The same things were measured in two ways. Each way mixes the same 12 hidden numbers, adds some noise and spreads widely along 7 directions of its own, which tell nothing about the thing.
In the rows, 128 means zero.
Some things both ways: the first way, then the second way.
[161  47  44 158 128 123 117 165  84 154 158 123 158 168 189 124 147  86
  97 120 136  81 165 118 147 147]
[121 129 111 104 119 136 144 138 128 105  93 157 128 108 151  82 127 118
  62 116 132 133 153 115 109 107 116 100]

[138 139 127 143 167 143 116 139 139 137 142 118 134 182 169  76 140 120
  92 108 119 106 143 159 121 135]
[150 112 106 138 112  66 123 161 140  94 105  74 119 121 108 192 175  93
 118 170 143 160 171 104 115 103 172 106]

[154 116 181 114 140 148 120  53 199  96  84 164  96  81  63 139  69 169
 185 180 131 172  91 132 152 121]
[166 105 165 153 142 140 145 107 127 175 143  97 103 133 114 143 120 115
 175 162 163 119 156 143 155 159 125 102]

[105 146 143  73  88 122 178 139 111  66 143  88 147 131 136 140  91 113
 108 153 164 174  98 117 139 147]
[ 93 163  83 163  90 111 135 146 164  66  99 138 125  83 129 104 108 132
  36  64  62 130 161  64 115 142 170  72]

[103 151 153 158 116 135 134  80 149 166 105 126  98  44  18 209 174 150
 152 157 115 105 164  82  86 127]
[126  98 131 101 124 121 102 169 152  92 134  97 128 134 140 115 155 118
 113 185 132 152 147 151  92  84 121 152]

[129 107 122 158 135 114  95  96 156 149 107 183 106  72  99 119 145 150
 172 118 112 112 136 126  95 124]
[104 103 151 121 126 141 107 127 135 152 150 112 144 120 160 148 135 133
 168 108 130 139 131 139 116 114 105 119]

[114 206 187 126 184 167 163  89 151 173 138  99 113 147 101 149 163 161
 114 135 100 115 113 159 117 116]
[162 126 162  90 140 149 150 155 130 166 168 145 139 115 163 124  77 163
 130 145 107  89  70 128 155 122  89 103]

[171 173 182 126 180 173 138 107 143 130  87 134 157 201 189  57 152 160
 118 154 133 122 160 196 141 126]
[157  94 127 127 152 121 142 128 116 141 139 119 135 176 116 136 142 102
 125 139 161 124 149 149 128 104 118 112]

[121 138 133 138 138 159 131 153 108 148 141  85 139 142 141 134 156 146
  89 136 138 105 165 140 126 115]
[136 164 102 141 140 111 148 111  99 133 102 134 119 131  58 126 121 130
 118 156 134 101 129 120 138 163 164 115]

[ 93  88  83 170 146 146 133 159 118 129 202 123 117 110 129 131 154 157
 118 114 108  67 167 108 109 107]
[112 150 125  82 161 145 114 165 101 108 105 201 132 123 164  86 109 150
 126 105 102 112  69 129 111 162  99 165]

[126 174 194 127 124  84 110  79 140 165  67 116 105 136  90 142 145 102
 121  96 122 148  96 143 121 135]
[ 88 121 154 127  99 149 106  91 127  81 138 169  96 172  92  78 180 127
 143 124 189 148 175 202  59  72 157 203]

[120 184 166 167 153 113 139  90 125 184 108 118 133 144  87 125 183 142
 122 118 101 106 156 131  90 155]
[138 113 132 117 110 110 139 146 149 125 143 111 123 127 124 114 139 111
  85 134 116 131 180 136 116 114 148  89]

[187 108 127 114 181 149 140  90 136  98 184 154 146 234 213  62  65  66
 117 107 140 109  63 185 178 211]
[155 103 167 109 109 128 158 140 120 154 134 134 111 151 121 133 155 114
 125 160 153 112 153 167 120 104 154 140]

[110 116 112 101 140 175 178 116 146  94 176 131 122 140 130 129  91 142
 121 174 125 112  89 122 133 135]
[117 154 108 119 132 121 141 141 143 112  61 129 100 109 128  96 147  98
  70 143 125 157 182 109  97 131 141 129]

[109  85  78 147 146 127 129 164 104 138 185 115 135 149 156 119 146 115
  98 107 119  92 136 127 116 133]
[118 140 170 113 154 182 166  54 135 166 107 184  99 166  92  47 130 139
  54 135 173  93 154 187 156 130 130 155]

[106 145 144 112 115 117 134 129 130 128 113 118 130 117 130 121 135 135
 122 127 140 142 124 132 126 102]
[108 132 140 133 150 156 122  88 115 136 140 164 126 162 111 118 135 131
 159 111 155 128 111 171 115 129 132 175]

[ 43  83 143 106  46 115 175 168 104  81 164  94  97   4  84 216 139 163
 156 138 142 133 159  94 133  40]
[189 115 120 136 121  75 116 170  83 124 154  96 120 148 108 169 143 101
 224 179 151 130 126 120 126 136 127 133]

[101 139 135  80 103 158 168 135 129  89 162 104 123 115 135 151 100 127
 114 168 161 137  92 132 153 124]
[192 101 144  88 140 111 154 182 153 132 111 106 132 113 130 145 111 154
  65 197 137 106 104 137 161  94 131 105]

[138 119 106 123 106 165 131 151  90 121 126 120 144 131 160 130 146 155
 106 159 150 100 148 127 126 135]
[166 111 117 126  91 100 116 139 121 145 122  79 120 120 126 153 140 108
 173 150 136 150 164 112 113 120 129 121]

[151 130 126 160 125 146 130 112 135 121 112 124 146 133 111 110 142 135
 114 168 140 114 179 114 111 179]
[119 133 108 141 117 129 115 123 137 103 103 138 114 152 125 108 154  98
 138 105 122 149 163 138 111 159 162 174]

[ 96 137 151 141  94 148 143 129 126 107 130 111 110  82  74 162 168 153
 124 149 130 113 164  97 101 116]
[156 100  93  73  96  99  76 217 131  45 145 117 140 118 178 146 135 128
 163 162  88 144  91 101  92 127 128 142]

[185 147 122 143 134 123  61 106 141 164  38 164 132 162 119  90 140 119
 133 132 129 138 134 127 114 152]
[149 146 118 126  97 121 124 127 155 108 125 125 109 126 141 103 132 110
 125 127 111 142 150 115 145 148 145 151]

[182  65  57 154 129 115  76 105 148  92 118 157 126 133 160 108  77 113
 123 138 151  95 132  79 153 151]
[149 149 122 106 183 117 111 199 138  91 109 145 120 128 129 126  92 163
 136 151 107 122  76 122 112 148 117 153]

[108 237 195  92 121 126 105 151 100 167  32 119 150 152 146  67 172 203
 118 126 132 173 129 183  90  84]
[137  67 122  95 133 124  98 144 128 121 129  94 141 128 135 193 145 136
 147 156 143 141 120 136  93 111 135 106]

[163  94 112 116  82 126  87 116 120 141  70 141 127  52  82 193 125 147
 168 174 169 171 124 104 149 120]
[141 122 126 141 119 122 131 137 122 128 122 117 116 135 141 143 140 107
 130 151 120 128 126 104 124 119 122 142]

[130 221 196  72 115 160 130 123 124 140  73 108 127 139 101 136 119 153
 131 145 139 184  95 160 121 129]
[173 127 109 142  80  94 120 150 123 146 145  63 131  95 123 202 117 123
 192 174  95 124 110  79 150 156 154 106]

[ 79 205 201  64 126 159 196  95 144 115 125  97 136 112 107 138 112 157
 122 172 147 163  82 155 116 119]
[114 123 133 118 147 138 136 117 136 172 137  95 150  93 111 187 108 148
 145 149 123 119 111 127 133 145 145  71]

[127  56  90 193 139 151 106 108 167 149 160 159 103  66  77 129 167 160
 142 161 120  95 150 115 114 135]
[129 132 120 116 116 124 158 130 142 132  99 132 126 105 137 130 131 114
  65 120 112 119 156 102 146 144 155  77]

[124 134 160 105 134 233 133 104 155 126 111 116 132  48 110 160 133 222
 134 217 181 121 150 137 141  63]
[146 118 142 150 128 132 146 131 147 124 130 128 113 129 129  90 128 110
  96 140 132 133 161 150 144 136 137 131]

[ 92  90 105 158 133 127 152 131 114 108 155 125 144  94 133 136 174 158
 122 135 127  83 185  93  96  95]
[107 110 127 100 182 148 119 119 138 141 166 118 154 134 124 125  97 149
 107 128 124 112 121 134 120 126  90  52]

[103 101 107 147  96  93 163 136 121 104 143 129 127 101 101 142 147 115
 136 129 105 122 163  87  94 147]
[144  68 137 131  99 137 106 114 159 147 161  65 136 121 168 157 135 109
 164 122 146 160 176 128 125 102 106  84]

[ 98 117 106 143 123 121 151 182 135 123 177 113 113 148 152  81 174 154
 102 125 102 142 121 155 126 109]
[159 136  81 108 162 116 167 135  97 130  75 138 131 178  92 201 140 107
  93 167 129  95  89  83 123 127 165 117]

[ 88 185 143 123 156 165 196 118 144 125 219 110  93 153 105 127 144 167
 118 128  79 108  72 131 122 131]
[120  81 128 131 121 178 145  93 123 178 136 122 153 120 131 126  88 158
  76 114 125 115 119 141  84  61  90  89]

Other things, the second way, with their names:
k36: [ 97 115 144  88 184 151 122 129 127 120 140 141 131 178  99 147 132 154
 123 152 160 101 113 150  83  87 115 109]
k235: [158 146 126 125 150 111 145 163 100 148 139 125 126 136 134 145 127  98
 174 172 113 115 103 111 148 168 124 133]
k56: [149 140  97 130 117  75 117 172 122 127 134  73 140 151 103 187 166  83
 209 169 126 159 144 126 105 121 167 161]
k625: [114 139 118 144 127 139 132 101  91 148 129 160 143 118 126 151 118 132
 172  89 140 134  97 129 109 126 125 135]
k852: [170  95 171 106 108 116 139 161 182 115 155  95 111 150 155 173 154 113
 144 155 149 126 156 135 159 105 161 112]
k72: [102 136 109 126 169 154 123 151 119 124 112 131 160 142 108 172 100 168
 143 153 106  83  44 115 125 140 133 145]
k996: [ 79 164 121 185 114 133 125  65 117 142  93 158 111 130 105  83 142 118
 113  52 138 150 175 132 105 125 129 161]
k476: [144 110 126 156 138 135 107 122 104 114 159 134 114 167 132 132 142  94
 202 145 141 151 116 147 103 140 118 187]
k333: [155  87 126 116 103 140 129 141 109  99 143 150 114 161 131  83 132 120
  96 148 131 114 141 146  92 100 120 140]
k32: [110 148 132 152 128 135 120 123 128 135 115 164 125 123 141 119 117 140
 138  66  97 127 110 129 131 167 141 163]
k403: [151  99 160 106 189 143 165 118 178 169 133 102 146 116 119 166  97 161
  37 166 134  91 106 139 203 129 132  47]
k544: [115  79 148 118 111 149  84 100 144 123 166  91 137 114 146 151 135 147
 189 137 183 164 140 158  95  65  93 117]
k137: [ 91 152  94 171 143 133 130  95 122 124 112 129 142 126  84  91 121 124
  82 127 116 131 133 135 120 126 132 142]
k917: [135  94 136 125 120 135 117 108 133 132 148 136 127 119 150 126 126 128
 117  97 135 151 143 144 112 113 115 109]
k952: [134 139 109 118 121  88 129 181 132  88 107 100 126 122 129 138 152 103
 113 173 129 129 151  88 125 105 131 102]
k395: [ 86 141 136 151 101 155  97  75 118 149 108 161 135 101 146 104 124 153
 176  43 146 159 124 154 114 126 111 184]
k336: [138 175 127 147 156 108 114 120 125 119 116 144  90 153 114  75 143  97
 150 133 133 152 153 131 137 167 115 186]
k439: [157  52 122  90 105 150 118 156 156 104 165 101 144 129 160 125 113 132
  84 160 101 125 132 143 102 105 128  90]
k763: [111 121 136 145 107 160 123  58 149 128 143 121 108 141  89 111 126 146
 103 137 152 123 155 147 116 101 140 129]
k838: [120 135 142 147 109 159 136 105 129 153 136 134 145 136 120 134 109 153
 184 108 143  94 101 142 164 140 141 149]
k967: [146  87 126  85 185 135 125 143 111 128 128 118 139 131 121 192 122 142
 126 194 149 108  77 127 126 137 122  84]
k904: [119 139 127 127 140 119 127 144 113 119 145 114 124 154  90 150 139 129
 132 197 115  95 101 119 115 119 140 141]
k511: [130 104 127 131 118  98 111 167 102 113 130 111 131 140 130 180 171 104
 176 157 142 147 125 133  82  95 139 156]
k419: [119 154 119 109 133  91 111 137 113 103 144 134 117 155 116 137 166 102
 157 144 144 148 140 120  97  99 125 143]
k18: [143 126  97 176  75 115 102 107 141  95 111  99 113 100 155 114 148  82
 173 111 149 197 177 112 125 126 129 161]
k730: [112 138 110 159 120 124 115  89 118 131 113 129 130 143 101 132 150 114
 157 103 152 152 146 145 115 121 144 169]
k326: [107 120 142 153 141 132 122  86 110 163 135 123 138 128 105 154 133 139
 159 112 165 132 128 149 124 107 115 122]
k802: [118  87 127 170 124 129 117 141 139  71  98 145 112 118 159  84 145 112
  56 101 142 164 166 134  91  83 107 139]
k211: [145 143 109 133 129 109 134 178 159 117  95  89 126 105 119 113 107 131
 102 153 106 134 156 108 126 132 137 110]
k449: [109 162 112 139 118 137 121  94  98 153 121 147 137 119 118 126 120 130
 181  98 123 124 109 121 134 162 128 150]
k539: [118 148 108 158 104 122 120  96  97 133 139 158 110 171 114 120 146  94
 170  70 107 138 153 122  90 158 151 167]
k760: [111 146 106 126 139 129 115 105 104 140 124 140 145 134 113 150 129 132
 158 118 118 124  91 125 128 151 137 150]
k803: [141 135 160 151 149 131 160 119 158 167 142 120 134 143 110 102 108 139
  95 114 138 101 150 154 183 122 126 106]
k733: [142 137 141 149 114 147 127 108 137 172 132 118 125 122 141 115 114 125
 176 114 122 145 127 147 142 143 121 178]
k109: [132 127 131 139 121 115 118  92 151 125  98  84 101 151 116 139 178  92
 126 171 176 151 180 114 150  98 125 149]
k145: [149  99 144 139 115 160 161  77 141 159 135 129 126 140 107 100 104 143
  78 112 162 104 162 153 145  98 125  82]
k682: [128 145 114 149 117 133 160 118 142 141 134 119 140 124  90 123  87 152
  88 111 114  96 140 112 129 108 146  71]
k218: [139 109 137 109 148 120 117 176 117 118 117 125 119 153 143 143 151 111
 146 169 122 125 115 132 106 134 125 162]
k107: [130 177 117 127 170  91 175 141 147 131 112 111 131 127  94 132 130 111
  31 185 113  94 132  85 188 122 138  69]
k387: [168 125 155 118 103  97 127 165 160 129 128  95 103 115 157 168 150 108
 166 150 128 148 150 115 151 136 152 136]
k749: [ 99 129 108 144 103 144 113  88 125 130  99 134 142  96 124 120 123 147
 114  97 131 138 124 126 125 125 131 137]
k599: [152 100 153 138 101 145 138 129 137 128 139 131 125 125 164  97 108 139
 104 123 135  95 129 113 174 113  92 102]
k279: [127 136 153 150 158 183 148  54 125 194 143 146 118 160  77 123  92 156
 161 112 154 106 120 177 126 150 138 146]
k283: [124 122 137 138 118 150 129 115 146 127 116 133 126 129 120 106 113 152
 129 101 159 134 147 154 109  90 125 138]
k519: [125 110 137  98 118 138 122 147 128 126 108 139 140 119 161 136 140 136
 118 141 124 120  97 132 138 125 127 154]
k363: [167 164 129  93 129 129 143 135 129 152 157 140 143 132 117 141  71 177
 144 138  96  63  54  99 191 155 124 107]
k528: [146 137 109 101 111 115 105 159 111 107 140 133 132 118 156 142 123 122
 195 132 110 130 100 101 130 167 126 133]
k96: [140 101 144 127 123 144 128 137 128 141 151  97 136 160 126 175 142 125
 164 199 136 106  89 137 132  96 130 167]
k768: [179 124 155 152 118 128 147 116 132 168 163 112 117 145 132 142 109 126
 154 144 125 103 113 121 182 137 119 131]
k985: [116 125 138 110 118 144 138 160 107 120 117 174 131 131 167  71 134 121
  84 132  99 103 107 132 122 125 106 162]
k478: [110 124  95 116 134 110 121 160 140  81  89 119 131 117 155 173 156 103
  83 142  99 136 120  70 119 133 146 105]
k475: [170 134 136 138 136 130 170 119 127 178 141 139 132  96  97 110  76 146
 102 119 107 103 127 154 171 194 161  81]
k404: [139 120 130 146 103 122 112 107 118 144 177 106 130 156 124 137 136 112
 194 122 133 129 139 132 130 122 118 138]
k11: [176 122 145 140 118 113 143 118 123 147 162 119 120 155 119 188 141 110
 188 152 148 124 106 137 161 129 158 153]
k261: [192 101 168  99  97 132 129 112 146 148 159 136 105 119 165 112 129 119
 163 126 159 152 148 169 163 140 129 145]
k936: [ 70 119 137 193 100 160 130  47 118 160 109 156 131 105 131 131 132 131
 137   8 161 160 173 142  91 102 131 115]
k141: [146 138  90 105 130  85 116 191 134  65  79 109 128 103 116 146 129 141
  86 179 121 122 114  83 126 116 141 106]
k603: [ 65 191  86 172 149 140 138 101 131 110  89 165 145 132  96 119 117 135
  84  82  91 118  96 104 126 143 156 161]
k263: [ 80 184 113 135 111 163 121  87 128 121 111 187 129 111 155  66 104 141
 121  58 100 125 109 102 135 149 105 158]
k770: [151 169 110 130 144  94 151 181 139 119  96 143 133  86 132 101  90 142
  65 116  84 117 115  98 161 154 131 101]
k963: [ 92 138  90 149 111  88 102 164 157  41  89 115 108 128 146  92 163  96
  53  98 120 171 205  72  67  62 109 104]
k418: [ 97 127 170 118 112 139 107 102 104 144 165 164 117 137 153 115 149 129
 187  85 143 124 134 145 115 130 105 141]
k2: [ 84 158 117 162 124 124 116 101 116 137  90 146 135 114 131 139 148 119
 160  63 136 153 136 121 123 141 138 159]
k867: [163  98 137 153 104  82 100 147 135 107 158  76 112 127 126 129 142 115
 146 151 155 153 176 121 120  79  98 107]

Some of these things the first way, each followed by its name:
[131 165 151 108 141  99 121 133 116 147 102 120 138 169 156 108 121 109
 125  95 123 146 117 160 130 126] : k326
[ 66 120 135 147 136 158 158 139 165 117 199 135  76  85  85 131 148 153
 138 117  85  96 130 127  98  97] : k449
[ 68 176 168  98 153 114 146 143 136 134 174 122  91 122 107 139 127 128
 148  52  78 144  87 148  97  84] : k904
[ 55 127  99 129  94 167 154 167 125 146 152 113 105  23 112 166 163 202
 119 153 118  80 173  98  80  53] : k211
[119 164 136 145 113  89 133 150  68 207 107  64 160 119 119 185 183 113
 101 105 137 121 189 128 114 137] : k511
[136 133 117 103 153 148 118 167 120 108 149 111 138 167 179 100  86 149
 121 109 130 139 126 142 155  83] : k802
[144  92 111 131 132 160 113 126 149  99 153 137 112  98 123 144 117 144
 140 145 141 127 123 121 143 121] : k768
[126  57  76 133  82 118 115 115 138  87 161 166 127  79 116 110  74 127
 158 148 170 119 101  79 159 133] : k475
[125  99 108 133  95 162 155 100 133  97 145  96 136  65 108 168 132 170
  98 211 183 115 127  84 144 141] : k279
[138 182 154  92 106  96 103 128 108 150  53 132 135 140 119 125 117 140
 147 126 135 177 102 147 126 125] : k996
[139 135 127 168 161 130 102 108 170 167 129 153  94 139 140  80 162 141
 119  94  90  95 120 147 113 119] : k682
[ 82 179 170 112  72 120 135 143 151 168  54 105  90  62  29 179 156 160
 146 152 102 172 153 101  96  57] : k18
[ 63  78 105 151 102 140 140 179 154 137 190 124  80  29 126 137 162 143
 122  98 104  92 169 135  90  75] : k838
[129 126 112 114 137 110 123 169 115 127 110 122 130 177 152 121 133  85
 112 103 100 144 142 141 102 136] : k109
[138 167 164 111 154 154 127 139 127 129 102 129 139 192 171  73 133 133
 112 113 115 128 141 172 118 117] : k528
[130  89  72 146 122  84  88 153 110 115 144 158 131 160 162  71 123 120
 131  82 122 116 114 106 127 117] : k917
[156 134 123 179 148 134  84 117 145 196  79 131 130 109 110 121 172 150
 119 146 127 107 187 145 105 144] : k2
[154  83 121 144 121 152 118 103 160 112 136 118 124  97 118 144 136 119
 114 170 171 129 131 124 160 139] : k11
[109 192 162 160 197 136 106 114 174 161 145 126  76 188  94  83 163 145
 103  71  52 117  97 142  82 119] : k763
[132 122 158 139 178 139 118  85 173 108 120 160 108 138 165  75 145 162
 126 121 115 111 102 166 122 104] : k36
[142 118 113 151 128 197 100  82 186 144 115 173  90  47  70 144 135 192
 156 190 135  96 125 104 116 118] : k733
[129 130 134  86  76 178  94 141 125 120  75 139 120  64 107 147 124 176
 143 189 182 160 111 133 135  93] : k749
[153 136 131 177 141 142 118 107 120 134 129 125 138 141 112 112 175 169
 116 150 130 105 161 119 118 165] : k539
[155 175 178 166 167 151 145  85 161 156 112 104 118 176  97 114 170 144
 101 156 104 121 144 155 127 168] : k145
[ 87 175 222 117 167 148 209  70 212  75 163 111  94 136 101 100 122 128
 111 150  99 144  98 174 110 154] : k852
[112 184 141 112 133 148 132 159  86 188  86  67 169 132 167 135 177 165
  68 146 151 122 173 159  95 108] : k387
[139 132 112 137 102 132  75 136 112 151  78 132 144  70 120 127 144 185
 133 159 171 138 154 120 118 119] : k32
[143 125  81 158  81  72 108 151  65 159 103 119 166 137 117 132 168 102
 121 102 137 128 171  75 103 165] : k439
[105  79  98 106 132 169 140 138 140  47 169 146 118 108 141 132  86 150
 141 153 138 101 129  94 132  87] : k336
[123 157 177  74  88 112 116 164 101 143  52 113 126  91 115 170 130 146
 160 124 137 204 135 164 130  79] : k599
[113 114 120 154  55 101  92 124 101 182  41 109 132  39  53 188 193 164
 125 182 170 137 173  81 112  99] : k261
[164 180 188 149 198 134 106  81 167 125 101 140  98 205 112 106 122 122
 139  93  77 115 129 148 127 142] : k867
